There are 9 hidden switches. A switch that is on adds its own fixed numbers to the row, and there is some noise. The rows also spread widely along 12 directions, which tell nothing about the answers.
(in the rows, 128 means zero)
Some rows, each with its switches (1 for on, 0 for off) after it:
[ 96 150 118 133 146 113 130 155  94 140 141 141 146 113 117 143 125 109
 119 114 113 134 103 109 124 137 105 138 138 123 140 145 140]	0 0 0 0 0 0 0 1 1
[ 92 138 106 140 101 124 114 134 139 147 107 124  75  75 142 161  97 114
  93 124 149 167  91 155 126 138 147 114 137 181 188 138 170]	1 0 0 1 1 0 1 0 1
[148 117 106 110 106 161 146 137 129 130 115 169 153 124 156 103 123  90
 132 108 149 149 140 141 131 143 114 161 137 123 134 136 167]	1 0 0 0 1 1 0 0 1
[122 119  57 148  96 151 120  67 132 135 144  70 121  82 165 121 147  93
 156 116 153 115  80 127 114 124  99  60 132 175 120 145 138]	0 0 0 0 1 0 0 1 1
[106 161 149  99 195 144 135 127  91 135 113 122 176 111 122 113 126  89
 138 114 142 129  94  60 117 173  81 150 147 144 113 148 154]	0 1 1 0 0 0 1 0 0
[110 128 111 122  91 185 133 154 115 117 124 160 142 110 120 114 126  96
 148 109 149 163 140 150 113 103 125 145 122 131 151 131 178]	1 1 0 0 1 0 1 0 1
[129 132 148 148 112 107 132 150 146 163 121 118 132  85 148 126 123  96
 144 111 134 129 110 132 119 129  83 104 136 172 119 136 117]	1 0 1 0 0 0 0 0 1
[183 125  62 138 103  90 105  96 170 164 172 149  60 127 196 126 137 114
 133 115 178 127 156 164 132 150 132  90  96 123 104 129 134]	0 1 0 1 0 1 0 0 0
[158 145 102  79 114 160 136 156 116 147  81 148 127 128 123 131 113  95
 104 144 161 167 131 156 169 152 155 182 162 143 160 117 190]	1 0 1 0 1 0 0 0 1
[113 151  86 157 130  66 119 162 113 166 152 119 109 121 156 141 142 112
 111 121 122 131 112 139 145 142  90 118 143 144 112 134 108]	0 1 0 0 1 0 0 0 1
[105 132  81 169  74 105  98 171 146 164 169 141  79  89 137 145 128 107
 148  93 126 143 133 181 115 106 106 105 112 128 137 145 143]	1 1 1 0 1 1 1 0 0
[137 133 104 123 104 187 150 107 155 110  86 159 169 140 210  76 134  75
 131  94 165 141 118 120 142 160  72 155 149 175 107 138 125]	0 1 1 0 1 1 1 0 0
[109 140 123 134 148 106 136 163 106 147 113 114 133  80 115 131 127  71
 128 117 126 140 103 118 115 146  84 132 125 153 136 140 147]	0 0 0 0 0 1 1 1 1
[123 108 161 107 111 137 152 121 140 117 111 153 132  94 165 128  98 120
 122 127 142 132 106 136 107 130 138 105 110 159 139 133 140]	0 1 0 0 1 0 0 0 0
[142 115  92 133  98 132 117  95 141 132 127 142 110 101 172 128 118 106
 134 117 143 141 101 149 141 135 143 108 125 137 142 141 180]	1 0 0 1 1 1 0 1 0
[114 169 104 113 102 212 121 113 102 102 107 146 157 155 143 101 147 112
 143 133 167 144 111 131 176 118 141 136 145 168 125 124 153]	1 1 1 1 0 0 1 0 0
[173  98 127 123 141 136 122 120 154 136  90 138 130 101 157 109 129  94
 149 121 140 157 150 128 138 131 110 149 126  98 116 129 201]	1 1 0 0 0 0 0 0 0
[110 134 142 172  88  70 141 166 162 202 159 124 116  92 154 128 118 111
 135  98 114 134 111 154  92 130  76  84 122 201 129 127  53]	1 0 0 1 0 0 0 0 0
[ 89 164 130 107 130 165 126 105 108 144 164 139 132 121 124 133 124 123
 125 121 172 129  96  98 102 145 139  98 125 183 149 134 104]	1 0 0 1 0 0 0 0 0
[120 177 111 110  99 129 104 112 124 207 156 156 148 122 139 132  99 134
 144 110 135 147 104 140 137 139 128 122 178 148 164 147 165]	0 1 1 1 0 0 0 0 1
[ 93 130 108 119  85 203 117 116 146 101  90 146  98  93 134 143 114 116
 107 125 171 175 116 150 136 109 159 134 128 165 187 133 182]	1 0 0 0 0 0 1 0 1
[138 140  96 123 125 105 140 138 121 155 132 131 124 122 152 136 122 109
 115 126 125 136 109 139 148 149 123 124 138 149 127 127 133]	0 0 0 0 0 0 1 1 0
[160  94  92 158 111  89 162 124 104 125 150 124 164 127 186 117 119 123
 154 106  84 104 104 144 143 130  94  94 129 103  79 151 154]	0 1 0 1 1 0 0 0 0
[109 140 140 119 113 135 137  99 132 147 146 145 141 103 170 132 108 117
 132 113 140 125  79 111 104 140 123  91 131 176 141 146 115]	1 1 0 0 0 0 0 1 0
[152 148 137 124 107 152  93 135 183 167  96 165 119 101 145  99 133  73
 164 108 170 182 155 139 124 121 105 158 128 144 143 121 175]	1 1 1 0 0 0 1 1 0
[126 137  83 129  92 102 138 131 106 145 139 156 122 119 167 142 104 111
 106 118 122 133  91 164 151 144 141 115 141 144 152 144 158]	0 1 0 1 1 1 0 1 1

New rows, each followed by its switches (1 for on, 0 for off):
[122 123 126 139  88 168 124 164 172 149 100 156 127 104 134 114 130  93
 133  94 141 171 151 148 120 118  94 167 135 143 150 127 141]	1 0 1 0 0 0 0 0 0
[127 139  97 114  86 159 129  89 131 159 119 135 158 106 171 117  99 109
 135 103 143 136  81 138 129 159 110 114 172 170 155 154 171]	0 0 1 1 1 1 0 0 1
[127 117  69 167  83 104 130 115 178 124 146 177  89 125 235 137 102 123
  96  73 135 128 108 157 137 165  91 117 134 137 120 158 112]	0 0 1 0 1 1 1 0 0
[ 95 140 150 117 142 163 139 130 109  91 103 126 137 105 143 128 124 106
 120 127 148 129  90 104 130 136 114 121 118 166 124 138 136]	0 1 1 0 0 0 1 0 0
[133 153  90 104  96 118 119  92 107 168 165 103 108  97 135 136 126 107
 145 144 172 113  81 148 120 137 157  56 121 194 141 131 131]	0 0 0 1 1 1 0 1 1
[158 130 151  79  81 165 154 111 135 143  98 146 148 109 152 123  96 120
 139 144 160 149 110 161 138 121 169 106 137 186 150 118 162]	1 0 0 0 0 0 1 0 1
[ 92 184 132 104 129 129 114 119 110 164 153 148 139 123 135 146 114 132
 111 126 141 126  72 106 135 151 135 112 156 174 150 137 105]	0 0 1 0 0 0 0 1 0
[151 126 103 124 113 130 118 148 104 128 108 135 141 115 123 106 142  97
 155 137 142 151 140 158 161 119 130 138 127 119 121 120 199]	0 0 0 1 1 1 1 0 1
[123 137 140 107 131 144 126 181 125 130 119 171 115 107 107 134 113  97
 130 111 152 158 152 136 112 130 122 168 105 110 145 126 168]	0 1 1 0 0 0 1 0 0
[ 83 159 138 137 110 140 127 141 111 124 134 168 151 140 140 125 124 143
 118 118 123 142 103 125 147 122 129 129 139 156 138 133 119]	0 0 0 1 0 0 1 0 0
[155 142 101 113 114 105 124 142 117 157 117 111 113 107 141 133 134  92
 133 148 138 129 110 159 166 136 130 111 132 152 119 122 148]	0 1 1 0 0 1 0 1 0
[108 150 100 119 105 131 145 149 102 150 180 143 119 124 127 148 116 130
 130 115 135 122 112 143 114 124 144  99 117 150 134 134 118]	1 1 0 0 0 0 1 0 0
[131 161  92  99 103 120 126 141 106 151 105 125  88 105 154 157 110  94
  87 154 161 139  83 160 172 156 162 122 147 185 164 128 157]	1 1 1 0 1 1 0 1 1
[146 117 165  86  94 186 129 125 128 124  94 176 176 107 132 113  97 129
 157 128 128 152 121 148 154 109 155 148 148 115 153 134 214]	1 0 1 0 0 1 0 0 0
[116 132 132 118  50 214 120 103 143 129 114 165 159  99 144 106  99 117
 168  98 152 164 108 159 120  95 140 117 146 161 174 144 199]	1 0 1 1 1 0 1 0 1
[137 115 186 128  87 118 126 121 130 141 115 144 158  81 150 130  85 140
 167 125 110 126  93 152 131 102 130  80 133 145 134 146 177]	0 0 1 1 0 0 0 0 1
[126 127 155 128 113 118 137 156 135 157 114 142 127  75 131 113 110  79
 147 110 148 152 126 142  95 139 105 122 112 170 147 131 153]	1 0 0 1 1 1 1 0 1
[111 140  74 117 110 159 127 103 119 127 137 122 101 116 148 150 130 112
 101 131 158 133  89 132 141 143 154 111 131 162 149 134 133]	1 0 0 0 0 0 0 1 0
[119 181 121  65 149 140 129 159  66 146 128 130 140 138  96 128 137 105
 114 166 166 128 107 119 161 156 156 143 138 167 128 114 132]	0 1 1 0 1 1 0 0 0
[124 171  56 116 114 163 128 127  88 133 107 107 127 129 137 116 154  64
 110 139 176 137  89 132 174 163 121 143 157 190 138 129 142]	1 0 1 1 1 1 0 1 1
[143 149 111 116 110 144 127  83 108 127 125 133 145 124 181 120 120 108
 137 131 148 113  71 125 171 148 138  95 145 166 118 143 159]	1 1 1 1 0 1 0 1 0
[105 146 133  95 149 154 158 142  72 115 110 125 182 124 127 125 118 110
 120 136 124 121  80 100 145 151 117 141 153 153 123 138 143]	0 1 1 0 1 0 0 0 0
[179 118  73 145 128  74 131 179 138 167 141 134 107 116 143 110 147  64
 153 108 127 148 174 156 121 137  79 153 103  95  96 118 150]	0 1 0 0 1 0 1 1 0
[118 140 108 119 106 144 157 171  92 148  90  84 133  90 108 125 122  76
 127 139 130 152  92 156 142 134 117 131 142 199 146 119 153]	1 1 1 1 1 0 1 0 0
[141 111 122  90 121 148 197 194  73 137  90 130 169 110  84 139  90  98
 112 133  96 158 115 162 140 140 145 175 139 135 159 123 191]	1 0 0 1 0 0 1 0 0
[112 144 139 110 109 157 139 155 110 132 122 167 173 128 131 117 113 123
 141 109 122 143 111 128 134 130 116 146 147 138 134 134 150]	0 0 1 0 1 0 1 0 0
[156 126 117  92  83 225 149 140 116 101 106 133 169 126 103  81 152  78
 182 128 182 144 160 151 131  89 126 140 108 145 112 109 163]	0 0 1 0 0 0 1 0 1
[132 153 144 133  94 130  95 109 157 187 141 170 163 120 170  95 126 121
 174 108 137 156 132 134 127 111 104 116 162 146 131 134 148]	1 1 0 0 1 0 0 0 1
[124 115 132 154 122 131  95  92 183 123 113 148  87  80 189 122 113 101
 138  95 167 145 118 119  99 141 100 111 109 136 137 154 167]	0 1 1 1 1 0 0 0 0
[135 103 108 165  58 124 103 135 168 121 113 140  75  92 174 130 140 112
 131 131 148 150 137 193 154  89 135  96 107 150 133 121 151]	1 0 0 0 1 1 0 0 1
[145 178  89 121 113 139 102 119 152 180 146 158 129 148 158  92 152  82
 144 106 180 149 139 121 130 159  96 147 145 168 123 118 105]	0 0 1 1 1 0 0 1 0
[104 123  93 135 117 100 148 159 116 138 153 139  98 106 137 171  97 136
  93 107 111 134 106 148 120 142 134 118 119 126 148 145 134]	0 0 0 0 0 0 1 0 0
[166 148  94  71  72 203 135  94 126 147 104 127 150 121 136 108 128  89
 154 143 183 147 118 157 151 119 157 125 147 173 146 113 177]	0 1 1 0 0 0 0 1 1
[108 140 107 125 117 100 142 158  90 155 154 135 114 110 123 159 100 130
 110 128 119 135  95 145 123 141 148 114 127 146 152 135 147]	1 1 0 1 1 0 0 0 0
[109 153  69  96 110 168 163 210  76 149  98 125 156 129  75 133 133  78
  99 129 115 168 117 150 154 143 123 205 163 146 164 117 151]	0 0 1 0 1 0 0 1 0
[167 101 115 133  63 140 164 137 153 124 113 154 139 111 180 101 129  80
 151 111 138 133 138 178 132 107 104 116 108 149 112 127 134]	0 1 0 0 0 1 0 1 1
[ 96 155 117 114 155 111 133 146  60 101 151 144 131 138 124 159 127 138
 102 149 116 113  82 118 165 130 159 118 126 116 122 133 142]	0 1 0 0 0 0 0 1 0
[152  92  78 135  80 124 148 142 126 167 111  78 131  82 137 122 132  83
 150 129 113 139 115 178 132 116 111  99 133 160 124 125 163]	1 1 0 0 1 1 0 0 0
[127 127 100 111 101 156 128 123 140 152  95 110 109  99 140 140 120 109
 108 143 150 161 114 154 148 130 148 129 143 172 160 120 157]	1 1 0 0 0 0 0 0 0
[ 98 176 117  98 125 139 119 116  89 147 140 132 121 117 124 139 113 126
 117 144 164 141  88 129 138 139 164 102 139 179 158 129 157]	0 1 0 1 1 0 1 0 1
[139 143 156 113 148 103 138 175  58 120 141 110 150 102  88 136 134 107
 170 150 116 108 100 126 147 107 131  95 104 127  94 122 152]	1 0 1 0 0 0 1 1 0
[153 141 142 111 131 137 121 105 106 111 128 157 151 139 169 113 123 131
 147 136 155 117 103 118 165 138 147 110 132 133 103 133 164]	1 0 1 1 1 0 0 0 0
[154 135 103 129 135 121 124 126 118 135 168 131 136 139 150  93 170 102
 170 126 164 111 149 117 118 125 103 102  99 121  68 120 115]	0 1 0 0 1 0 0 0 0
[139 140  63 100 118 135 149 144  77 144 129  91 121 112 119 150 124  89
 118 140 137 123  87 144 153 148 146 121 141 153 134 129 162]	1 1 1 0 1 0 0 1 0
[ 82 138  56 143  70 180 140 116 101 131 162 109 144 113 138 131 130 115
 140  97 135 126  86 145 115 118 110  93 145 174 144 149 124]	1 0 0 0 1 0 1 0 1
[114 129  95 113  87 121 143 166  81 159 170 125 126  94  97 148 117 103
 143 127 113 126 101 171 114 110 151  97 115 142 151 130 148]	1 1 0 0 1 1 0 1 0
[168 141 113  98 128 152 125 118 119 121 136 153 132 147 153 115 139 114
 148 135 169 122 140 133 160 131 143 124 122 117  98 124 160]	1 1 1 0 0 0 0 0 0
[136 107 163 111 118 100 129 153 110 147 141 156 133  75 120 148  81 124
 153 121 101 142 106 147 104 109 152 113 112 101 155 143 200]	1 1 0 0 1 0 0 1 0
